The same things were measured in two ways. Each way mixes the same 9 hidden numbers, adds some noise and spreads widely along 5 directions of its own, which tell nothing about the thing.
(in the rows, 128 means zero)
Some things both ways: the first way, then the second way.
[ 98 142 126 130 141 139 125 149 106  98 132  93 162 122 162 115 110 107
 150 136 117 109 105 156 145]
[195 175 130 131 107 119 112  89 119 109 147 174 110 127 170 169 149  99
 180 134 158]

[ 91 130 145 152 153 101 126 126 115 106 153  89 154 121 136 138  91 120
 145 114 120  93 122 138 152]
[187 122 107 165  85 132 142  81 132 109 142 146 158 126 142 142 110  99
 131 118 126]

[163 129 148 139 135 127 123 128 123 133 146 153 110 139 115 125 141 114
 142 125 148 117 136 107 117]
[114 124 112 161 123 130 150 152 135  92 132 131 115 149 113 105 102  97
 121 122  95]

[116 134 118 130 144 120 142 147 106 159 100  99 127 125 142 109 123 130
 140  99 137 126  94 170 152]
[189 143 122 183 144 181 102  33 129  85 128 111 203 132 127 125 144 135
 151  76  83]

[143 104 176 124 137 123  55 113 135 142 157 180 100 141 121 108 154 139
 131 163 133 124  61 153 115]
[ 99 115 116 182 150 155  66 113 109 114 161 115 121 203 123  74 156 123
 124 117  16]

[ 78  58 133 112 132 150 133 137 107  97 119 104  91 176 117  60 111 114
 179 150 111 146 110 120 166]
[179 141 159 181 125 129 137  93 131  76 134 141 143 158 195 126 129 162
 166 126 144]

[138 156  94 149 142 114 169  92 126 150 118 140 121 116 117 128 119 123
  95 113 114 120 175 104 135]
[ 93 115 125 111  82 120 127 108 101 101 120 113 157  95 154 148 137  39
  81 176 102]

[142 193 154 164  99  93 127 122 155 133 142 100 162 103 133 164 111 158
  79 100 143 105 134 126 142]
[144  84 102 167 101 119 142 133 109 145 137  99 148 129 108 116 140 107
 117 133  61]

[106 155  92 121 145 108 222 110 128  78  40 110 163 174 115 102 131 126
 111  87 145 152 184 104 164]
[213 128 117 146  61  62 146  63 120 137 122 137 157 112 197  94 113 130
 153 139 102]

[136  74 118 120 130 181  60 144  96 201 159 194 152  99 152 111 140 127
 186 108 108 141  57 155  83]
[ 96 171 106 128 202 198  92  98 157  78 112 176 125 141 129 151 183 119
 171  79 105]

[146 131  86  92 116 153 118 125 142 134 149 138  99 109 119 164 117 127
 110 159 110  91 149 108  90]
[ 88  65  94 134  95 136 161 201 116 149 132  56 135  59 112 147  99  78
  77 139 103]

[111 170 156 143 109 129 139 114 140 109 154  81  91 141 124 106 126 128
 112 167 109 114 149 107 155]
[137  87 131 119  87  70 126 157  92 145 127  96 127 116 173 109 149 104
 138 182  75]

[164 123 159 135 116  91  84 133 137 138 147  98 148 106 118 200 177 170
 123  76 147 149 102 152  98]
[117 129 129 168 122 134 141  96  99 122 157  61 154 112  96 139  87  91
  55 169  83]

[132  98  88 171 191  55 179  84 102  93  79 130 144 148 120 109 123  95
 102 123 119 177 149 130 173]
[174 153  99 224  83  58 132 107  61 164 175  88 127 136 116  98 159  95
 132 148  25]

[159 170 154 128  97 110 126 130 149 113 140  93 128 151 116 155 173 154
 126 116 143 138 140 101 108]
[102 163 162 114 122  99 181 130 135  80 124 146  93  91 184 173  87 100
 114 151 223]

[ 82 106 105 139 148 130 141 123 119 158 126 140 138 126 130 108 116  75
 142 121  89 151 116 107 146]
[156 155 111 146 170 132 129 151 139 137 134 173  71 137 139 153 183 162
 215  88 137]

[153  44  83  63  93 185  94 158 133 117  71 199 174 128 139 122 118 181
 127 105 152 149  96 170  91]
[146 118 141 203 144 176 140 154 156 111 152 104 154 142  93 114 128 169
 128 133 107]

[101 182 119 148 125 111 180 137 140 179 113  95 128 119 122 134 102  98
 115  78 126 110 142 107 164]
[168 128 140 117 136 128 146 139 127 101 115 134 127 122 117 149 139 117
 175 114 152]

[166 154 124 132 120 144 148 136 108 104 109 122 137 135 144 102 118 153
 122 124 160 105 144 148 136]
[166 139 117 170  88 122 168 132 152  89 118 160 162 114 143 120 135 114
 158 115 123]

[130 107 124 118 110 129 121 141 119 132 127  76  73 140 122 111 126 148
 132 143 127 136 109 151 147]
[142 169 189 179 142 128 187 197 132  69 144  94 130  97 119 163 135 149
 149 154 199]

[147 119 107 165 129 119 136 120 101 153 130 137 170 106 142 124 113 145
 136  78 126 144 128 135 133]
[119 141 120 164 122 141 122  80 107  84 133 100 193 124 109 129 138  63
  78 166  48]

[130 138 138 169 137  83 122 119 125 107 157 117 179 134 135 142 111 124
 139 108 124 131 123 105 132]
[147 109  66 183  93  84 152  96 105 148 128 129 128 123 147 119 125  87
 124  99  64]

[154  80  92  93 134 158 105 108 123 115 133 174  91 130 120 121 130 135
 122 179 112 122 135 125  97]
[ 91 111 111 188 124 169 100 156 118 107 165  84 136 146 140 128 126 105
  90 156  48]

Other things, the second way, with their names:
k763: [141  87 153 108 109 108 187 176 148 123 117 141 109 106 148 162 119 132
 149 150 207]
k528: [118  88 113 161 129 134  84  88 101 127 138  93 135 174 146  86 133 129
 106 125  29]
k586: [133 112 131 147 114 114 114  78 113  88 120 141 132 168 190 104 128 106
 131 124  94]
k454: [125 130 141 142 154 153 133 209 138 131 145  82 108 106 106 121 134 169
 162 121 127]
k327: [111  59 100 106  87 152 142  80 131  93 116 157 151 144 117 147  94  38
  77 115 136]
k510: [134 130 109 180 115 149 123 122 141  92 131 162 147 141 165 121 156 110
 141 123  90]
k509: [163 141 148 163 104 110 164 115  97 120 158 100 144 107 100 165 131  87
 117 150 150]
k278: [ 78  98 116 156 112 153 119  61 127  76 116 121 196 158 146  85 109  85
  52 158  25]
k479: [134 105 124 141  83 124 167 165 123 141 155 116 117  86 113 180 105  82
 104 148 180]
k432: [149 135 148 144 118  68 163 171 102 130 136 119 107 118 156 130 169 122
 166 171 129]
k436: [133 148 139 111 109 148 180 119 151  72 116 165 126  84 127 193  90  79
 123 102 236]
k736: [151 129 105 206 141 143 169 117 142 100 138  98 152 115 116 135 104 132
 119 106 105]
k717: [180 131 132 135 100 118 105 123  99  98 155 132 133 157 109 124 153  78
 156 144  98]
k187: [155 141 149 128 121 108 115  68  93 101 164 165  96 177 166 191 142  68
 120 194 159]
k791: [ 78 130 131 162 183 160 181 137 141 104 128 133 106 107 120 190 143 133
 122  95 196]
k407: [210 145 127 149  77  95 163 144 146 124 146 161 116 118 145 134 116 123
 183 135 162]
k66: [195 134 172 146  73 100 202 133 148 113 135 118 156  83 124 142  83 152
 138 138 231]
k955: [115  77  63 140 100 105 137  80 116 173 100 119 127  91 187 124 124 109
 121  74  80]
k599: [128 116  93 231 141 163 110  63 112 136 145  54 174 119 147 116 134 150
  96  85  37]
k48: [142 125 126 177 167 189 146 167 164 100 153 133  84 138 112 174 103 166
 159  69 196]
k37: [162 171 125 212 131 120  84 101  77 124 202  94 117 172 108 130 158  97
 127 184  39]
k73: [151 126 137 168 113 142 105 106 119 109 151 129 163 156 149 120 181 117
 125 189  60]
k665: [137 135 105 150 135 129  89 194 119 130 167  80 102 151  86  72 109 128
 148 142  38]
k950: [ 96 155 146 105 118 127 167 139 140  85 125 150 116  91 143 181 104  83
 107 160 202]
k772: [126 120 133 147 120 112 201 162 141 123 115 134 122  93 114 138 130 141
 149  78 191]
k59: [162 120 137 145 103 132 133  81 117  79 129 132 154 136 150 126 107  99
 123 120 129]
k541: [130  80 116 124 120 147 170 114 138 101  91 108 162  90 134 143  89 108
 118  81 149]
k829: [126 179 151 136 110 105 175 133 132  97 141 166  99  95 154 172 119  98
 138 143 202]
k197: [157  88  84 131  90 128 120 137 128 175 121 104 179 102  92  78 160 114
 142 149  11]
k895: [137 108 122 210 143 103 167  64  61 122 136  99 134 116 165 202 179 102
 122  59 148]
k508: [111  71 127 126 109  81 191 115 101 135  84  86 179  85 120 105 145 110
 107 115  99]
k837: [107 144 155 185 181 142 143 164 139  27 114 175 103 186 172 130 182 138
 183 101 138]
k8: [162 121 141 112 111 119 123 154 102 107 155 111 116 155  67 114 110  81
 137 159 111]
k191: [123 100  76 128 102 137 139  50 123 142 101 105 160  67 172 146 100  90
  92  89  96]
k201: [130 136 101 208 132 137 162 110 143 109 124 144 137 123 139 117 148 152
 153  58 110]
k244: [125  97  77 136  91  67 166 149  77 136 102 116 135  75 152 151 169  30
 129 133  76]
k439: [135 101  88 104  85 108 154 173 132 145 124 132 115  80 147 156 127  72
 134 168 114]
k812: [142 118 119 173 131 191 124 139 157 104 147 153 140 156  92 126 141 130
 142  99 130]

Some of these things the first way, each followed by its name:
[164  99  48  72 110 166 142 150 127 130  65 173 181 132 137 152 153 144
 134  89 137 165 136 122  76]
k191
[155 140  62 106 132 136 192 147 137 163  29 186 155 120 123 130 104 112
  79  67 163 129 152 140 138]
k717
[140 164 112 155 145  91 161  97 116 106 118  75  91 155 130 100 155 117
 114 167 112 152 145 116 152]
k599
[156 202  96 183  91 110 194 130 137 142 111 126 166 133 147 105 115  87
  92 122 119 168 169  65 156]
k791
[157 204  87 159 121 138 217 127 120 112  91 129 151 145 140  96 125  79
 109 126 133 139 208  67 148]
k950
[129 131 135 138 134 146 115 112 117 127 184 108 120  89 126 170 126 118
 134 133 104  98 162 114 107]
k439
[148 145 134 132  49 149 106 169 144 105 125 103 192 126 166 124 111 177
 114 116 140 148 100 142 129]
k432
[ 77 141  99 168 145  66 167 119 134 137 110  99 191 116 132 144  71 110
 108  71 108 130 124 120 175]
k509
[165 124 140 110 130 163  97 144 120 118 114 172 122 120 146 107 121 128
 113 163 156  98 104 171 124]
k812
[114 160 208 132 126  98  66 150 153 167 178 105 140  96 123 193 129 141
 133  85 149  71  68 165 123]
k8
[146 177 163 129  72 128 116 150 159 119 128 124 166 148 138 121 128 172
 120 106 159 123 105 117 127]
k586
[123 168 122 132 119 121 172 146 138 128  97 118 146 149 131 109 111 118
 122 101 147 117 139 111 152]
k59
[158 131 101  75 126 177 126 155 129 120  92 184 151 146 138 119 150 114
 148 131 150 122 122 126  88]
k665
[ 99 103 148  89 137 153  73 126 124 141 168 112  61 130 123 117 145 125
 155 186  97  99  79 151 113]
k454
[135 152 132 121 112 113 105 113 151 120 146 128 159 128 131 158 145 154
 116 124 121 131 111 112  98]
k955
[184 132 155 153 123 120 135  95 126 153 127 167 110 133  99 124 166 166
 111  85 159 147 161 109 116]
k278
[157 102 187 115 147 124  70 133 145 176 166 175  78  96  93 183 141 125
 115 114 157  78 104 156 104]
k327
[ 91  64  79 132 138 133 150  89 122 144  89 173 163 112 119 111  86 149
 105  83 101 153 146 128 148]
k73
[142 134 149 153  82 144 127 152 127 133 124 120 136 145 146  81 123 140
 135 122 141 158 110 123 154]
k508
